The first 8 rows are patterns. Each new row is the sum of 3 different patterns, raised or lowered, with some noise. Before adding, each is slid sideways (what falls off one end comes back at the other) and multiplied by a number that may be negative. Names go in the order of the patterns.
(in the rows, 128 means zero)
Some rows, each with the names of its patterns after it:
[125 105 116 150 115 110  85 120 131 150  89 164 131 109 135 135 135 103
 165  93 123 119 146 143  96 133 118 164 126 149 124 139 166 138 141 140] -> j59
[108 168 149 134 137 118 149 106 118  91 143 121 148 105 169 124 155 139
 153 134 147 113 124 123  75 124 101 117 137 145 134 123 132 114 120 167] -> j58
[114 155 123  93 100 146 112 133 149 134 115 152 124 148 133 116  97 125
  90 107 100  99 139 126 110 168 125 136 123 136 132 100 117 109  95 135] -> j482
[133 110 114 139 146 122 131 156  91 128 122 147 126 125 125 122 134 130
 128 118 127 136 152 118 137 122 109 145 105 149 123 120 115 146 135 120] -> j718
[149 174 127 121 127 107 145 145 164 133 138 147 104 140 101 132 126 130
 150 139 124 148 113 118 103 141 135 102 149 111  98 142 110 132 132 115] -> j172
[ 96 136 142 139 118 132 115 132 108 110 130 129 143 150 124 143 134 118
  96 112 138 135 126 132 115 132 106 131 174 143 100 151 107 101 119 137] -> j982
[161 141 153 105 118 121 159 135 147 145 111 110 114 120 107 152 122 143
 169 134 124 103 143 121 110 120 141 125  72  96 134 162 118 125 125 146] -> j931
[140 157 115 138 132 114 106 125 116 148 133 101 151  94 133 158 121 127
 128 120 146 161 110 143 140 126 106 108 130 135 144 121 129 122 112 148] -> j63

New rows, each followed by the names of its patterns:
[ 93 113 116  99  98 112  73 127  96  78 114 114 109 107  99  71 119  94
  78 126 102 104  91 107  70 130 121 106 111  93  79  80 117  97  99 138] -> j718 j982 j63
[156 142 171 159 185 129 175 142 148 164 137 149 138 150 138 189 173 124
 189 169 203 170 165 123 184 142 158 195 155 140 127 187 129 158 199 181] -> j59 j718 j63
[143 157 155 147 137 147 145 133 172 161 125 122 152 167  97 143 156 171
 148 168 138 137 147 168 155 178 131 150 149 143 120 122 100 155 139 131] -> j59 j982 j63
[132 180 107 132 112 149 133 107 193 142 151  83 160  44 168  72 120 101
 108 124 161 122 121 134 126 193 100 112 118  80 113 118 187 137  92 127] -> j59 j58 j482
[145 148 140 117 154 133 111 128  98  69 147 127 146 123 100  87 122 130
 112 153 136 116 177 136 131 128 110  92 148  99 117 100 134 127  98 173] -> j482 j718 j172
[118 141  93  71  86  76  80 100 129 135  78  86 133  88  85 130 140 113
 130 103 142 105  93  68  78  74  67 114  87  85  71 107 108 109 145 122] -> j482 j982 j931
[130 137 105 150 178 140  93 138 177 139 137 135 101 141 144 142 163  82
  83  97 142 138 160 141 146 121 127 112 107 154 103 189 143 102 145 130] -> j172 j931 j63
[146 140  92 186  92 141 143 141 166  93 135 155 169 112 142 132 128 141
 158 114 126 124  99 131 172 113 153 137 140 145 140  86 181 115 137 135] -> j59 j482 j172
[156 129 160 119 126 107 127 135 144 146 149 112 145 113 107 129 124 150
 122 149 150 145 115 117 112 140 120 118 114 152 103 128 134 165 145 146] -> j58 j482 j718
[179 215 158 160 173 206 164 149 141 167 183 150 147 144 205 175 201 151
 198 173 204 160 192 190 147 127 151 132 134 167 159 151 173 127 195 201] -> j59 j482 j63
[134 144 114 136  90 128 100 138 128 137 137 132 140  86 158 164 153 138
 131 104 144 136 121 193 160  80 153  72  94 126 143 107 126 157 138 162] -> j58 j982 j63
[124  57  86 110  98  79  66 137 130  76  84 131 130 131 134 119  87 116
 100 173 140 122 113  77  56 102  61  94 141  80 117 188 115 122  71 109] -> j482 j931 j63
[152 160 109 152 103 115 121 148 140 155 171 150 112 175 138 123 123 112
 147 199 133 164 134 103 127 178 195 164 157 182 101 160 114 172 128 144] -> j482 j172 j982
[213 155 194 189 161 154 193 156 181 184 108 180 140 188 188 161 204 146
 170 196 209 158 166 180 179 167 143 179 164 170 165 194 143 164 172 163] -> j482 j718 j63
[ 60 113 102 127 130  79 125 124  98 131 171 155  67 145 102 152 117 137
  63 187  94 141 138 132 110 128 122  70 153  98 139 106  97 168 131 127] -> j59 j58 j982
[146 170 157 117 124 162  81 167 120 146 111 108 185 124 167 141 120 126
 120 133 140 156  97 132 135 136 130 135 133 123 135 127 152 147 153 145] -> j59 j482 j718
[177 141 167 173 186 110 151 129 105 142 174 142 165 169 137 183 134 114
 139 193 119 167 129 127 113 146 120 132 175 124 211 138 162 169 124 118] -> j58 j482 j172
[152 158 104 147 109 173 148 172 113 169 149 142 199 170 183 181 164 112
 168 131 129 179 159 141 163 126 161 175 130 174 182 194 148 153 152 169] -> j58 j931 j63
[130  70  86 149 117 132 139 115 123 108 119 128 172 100 150  96  91 113
 118 108 120 130 139 136 128 111  94 112 113 119 160 120 146 105 140 136] -> j718 j982 j63
[124 147 120  88 153 115 163 138 161 149 137 153 102 118 117  98  79 103
 182 123  89 102 117 131 156  87 181 109  60 107 135 119 109 203  94  90] -> j59 j482 j982
[132 134 155 137 125 170 156 154 139 138 169 114 154  77 113 100 128 135
 125 109 152 136 149 204 151 112 138 142 192 172 130 140 154 122  88 122] -> j59 j58 j63
[164 113  85  98 137 106 119 170 110  94 173  79 119 116 131 138 167 120
 122 136 105 136 122 141 136 140 130 115 148  98 134 104 142 137 133 109] -> j718 j172 j982
[151 209 143 132 135 158 140 119 149 158 126 103 106 173 174 122 136 148
 148 163 179 167 120 162 153 188 162 147 142 149 100 142 123 100 179 143] -> j482 j931 j63
[144 100 135 108 106 130 112  92 111  67 112 140 114 138 128 122 126 109
 130 115 117 124 126 114 112 138 120 125  99  97 113  75 105 114 131 157] -> j482 j931 j63
[136 143 107 103  87 137  94 134 165 134  95 199 119 134 137 137 153 104
 126 139 130 126 118 152 109 122 111 137 115 167 162 110 147 156 132 146] -> j482 j718 j982
[125 146 149 156  93  97 108  91 110 121 118  96  97  94 110  82 146 123
 120 148 134 148  86 102 119 105  52 113 118 119 112  91  70  69 115  93] -> j58 j172 j982
[113 113 107 121 142 149 110 161 127 110 150 164 105 132 161  85 129 127
 117 145  82  98 128 170 126 175 127 140 143 121 128 133 112 107 130 140] -> j59 j482 j172
[148 114 112 170 141 133 143 150 117  89 140 160 133 119 127 121 117 119
 151 128 129 112 141 119 171 134 166 158 140 177 102 131 118 111 133 114] -> j482 j718 j172
[153 144  82 139 135  85 120 118 111 129 102 143 144 133 156 115 120  89
 151 133 157 128 119 122  76 120 144 121 105  99 120 119 173 143 162 118] -> j482 j718 j63
[ 39 119  44  78  35 114  86  52  75  50  51 103  76 101 104  64  90 136
  67  63  88  88  96 115  96  55 128  48  76  84  28  99  66  99 113 100] -> j58 j172 j63
[ 89 105 118 153 107  99  67 131 110  86 172 164 130 148 130 102 140 111
  99 112  97 162 120 112 152 110 102 143 173 141 126 131 157 133 126  93] -> j59 j931 j63
[116 163 129 174 123 116 131 104  61 118 103 156 103  70 152  81 101 151
 174 150 109  76 134 144 125 101 119 113  77 126 124 142  90  97  79 103] -> j58 j931 j63
[157 141 150 110  97 124 104  89 146  96 144 143 166  99 110 118  96 109
 147 120 167 105 143 139 137 143 117 107 170 131 156 136  98 151 108 121] -> j482 j172 j931
[133 120  95 156  93 103 105 105 126  76 114  88 133 101 141 112 117 147
 130 129 130 119  76 118 113 103 113  98  72 119 111  73 147 120  97  91] -> j59 j58 j718
[107 113 136 113 113 150  88 125 130 117 125 124 138 126  93  50 143 106
  99 108  95  79  99 102 132  93 178  84 158 111 142  97  85  95  69  92] -> j58 j718 j172
[103  89  89 126  66  31  84  71 103  72  71 105 122  67 101  90 109  42
 100  84 134 103  95  49 140  61  91 161  87 121  94  80  32 141  87 112] -> j59 j58 j982
[132 124 129 106 110 126 119 114  88 129  63 102  89  75 103 109  93 182
 106 107 119  84 132  89 111  92  76 106 124 167  91  93  81 119  92 116] -> j482 j718 j63
[152 124 150 107 147 110 110 103 118 121 135 143 171 142 155 201 173 151
 145 137  87 136 136 135 137 140 126 179 105 146 121 125 135 103 194 162] -> j58 j482 j718
[117 118  89 151  92  97  84 145 119  94 100 117 139  80 121 121 103 154
 138 127 110 114  92  86 125 114  82  94  89 127 144  84 130  99  83 114] -> j59 j718 j982
[ 76 131 140  99 111 119 150  65 106  76 137  83  70  96  76 123 119 136
  97 115 117 108 121 169 142 131 111  85 141  58 144 102 111 111 121 121] -> j59 j58 j931
[ 94  75 102  72 100  98 119  70  61  58 138  38  98  87  72  51  84  69
  94  67 108 123  80 116  96  91  69  70  92  95 100  77  42  99  76  83] -> j58 j172 j982
[103 138 115 138 175 122 147 172 145 156  77 151 167 124 191 137  84 164
 153 149 160 121 123 181 116 138 133 133 145 146 164 143 129 180 131 153] -> j59 j172 j63
[135 126 132 160  75 137 150 118 112 103 145  89 147 128 116 136  97 170
 158 150  82 137  94 113 104 120 104 141 125 135 153 128 115 156 118 155] -> j59 j172 j982
[147  99 133 134 139  91 122  64 127  85 125 161 169  88 196 113 126 122
 155  90 114 130  87  94 118 100 155 118  92 108 144 120 147 165 130 153] -> j58 j482 j982
[ 84 118 134 113 113 120  56 103  62  81  99 128 144 104 106 126  91 101
 124 140 149  64  48 135  91 121 117  74  64 125 101  92 104 107 111  96] -> j982 j931 j63
[144 103 173 158 132 144 183 108 151 158  84 134 129 183 121 119 135 147
 143 151 186 187 136 145 158 163 151 131  86 118 126 120 135 104  99 138] -> j59 j58 j931
[103 107 139 118 113 107 109 109  63  97 115  85  98  74 130 129 123 101
 114 115 141  95 130  85  97  87 115 113 127 129 112 116 116 105 102 126] -> j58 j718 j931
[178 184 124 152 161 141 141  98 160 135 157 166 175 149 144 150 147 147
 203 159 169 167 146 143 144 167 143 148 134 158 157 160 133 188 125 163] -> j58 j718 j931
[ 95  77 102 114 127  67 106 114  96 135 118  99 123 100 110 121  77  57
 115 126 124 105 103  44  79 101  77  70 107  96 143 118 121 117 102  92] -> j482 j172 j63
[ 80 176  89 148  94 126 115 123 113 105 100  40  88  75 142 124  78 128
  79  81  92 124 126  83 167 150 131 128  88 119  96  62  75 137 111 143] -> j59 j58 j982
[122 138 124 137 121 200 162  80 166  95 128 109 175 100 145 185 161 110
 133 153 160  92 110 178 123 113 157 131 203 133 124 116 126 144 161 171] -> j172 j982 j931
[170 144 156 131 141 134 153 162 143 122 161 183 126 162 161 153 157 158
 140 142 157 136 201 138 129 157 157 138 178 156 131 189 174 116 161 161] -> j59 j718 j63
[138 140 178 117 146 160 136 181 183 181 119 172 143 117 189 194 129 168
 185  96 184 129 130 142 148 169 165 146 116 117 126 145 134 174 127 179] -> j59 j718 j172
[122  97 101 182 115 122 125 142 127  83 128 154 180 120  86 137 106 138
 110  98 126  86 136 125 163  78 107  62 115 111 153  86 146 124  84 119] -> j59 j58 j931
[142 102 112 125 142 154  84 114  94  64  98  90 112 136 122  83 135  65
 120 149 116 101 142  98 103 134 111  93 138 111  88  71 123 119 116  87] -> j482 j982 j63
[130 112 127 110 125 121 126 112 133  86 108 134 115 132 120 126 132 166
  94 131  94 122 105 122 107 131 111 130 140 122 106 127 132 133 153 170] -> j58 j172 j982
[145 112 110 120 125 121 108 140  96 113 116  78 140  98 120 127 162 115
 151 101  89  90 149  92 124 116 148  64 119  97 148 108 108 152 120 152] -> j58 j718 j982
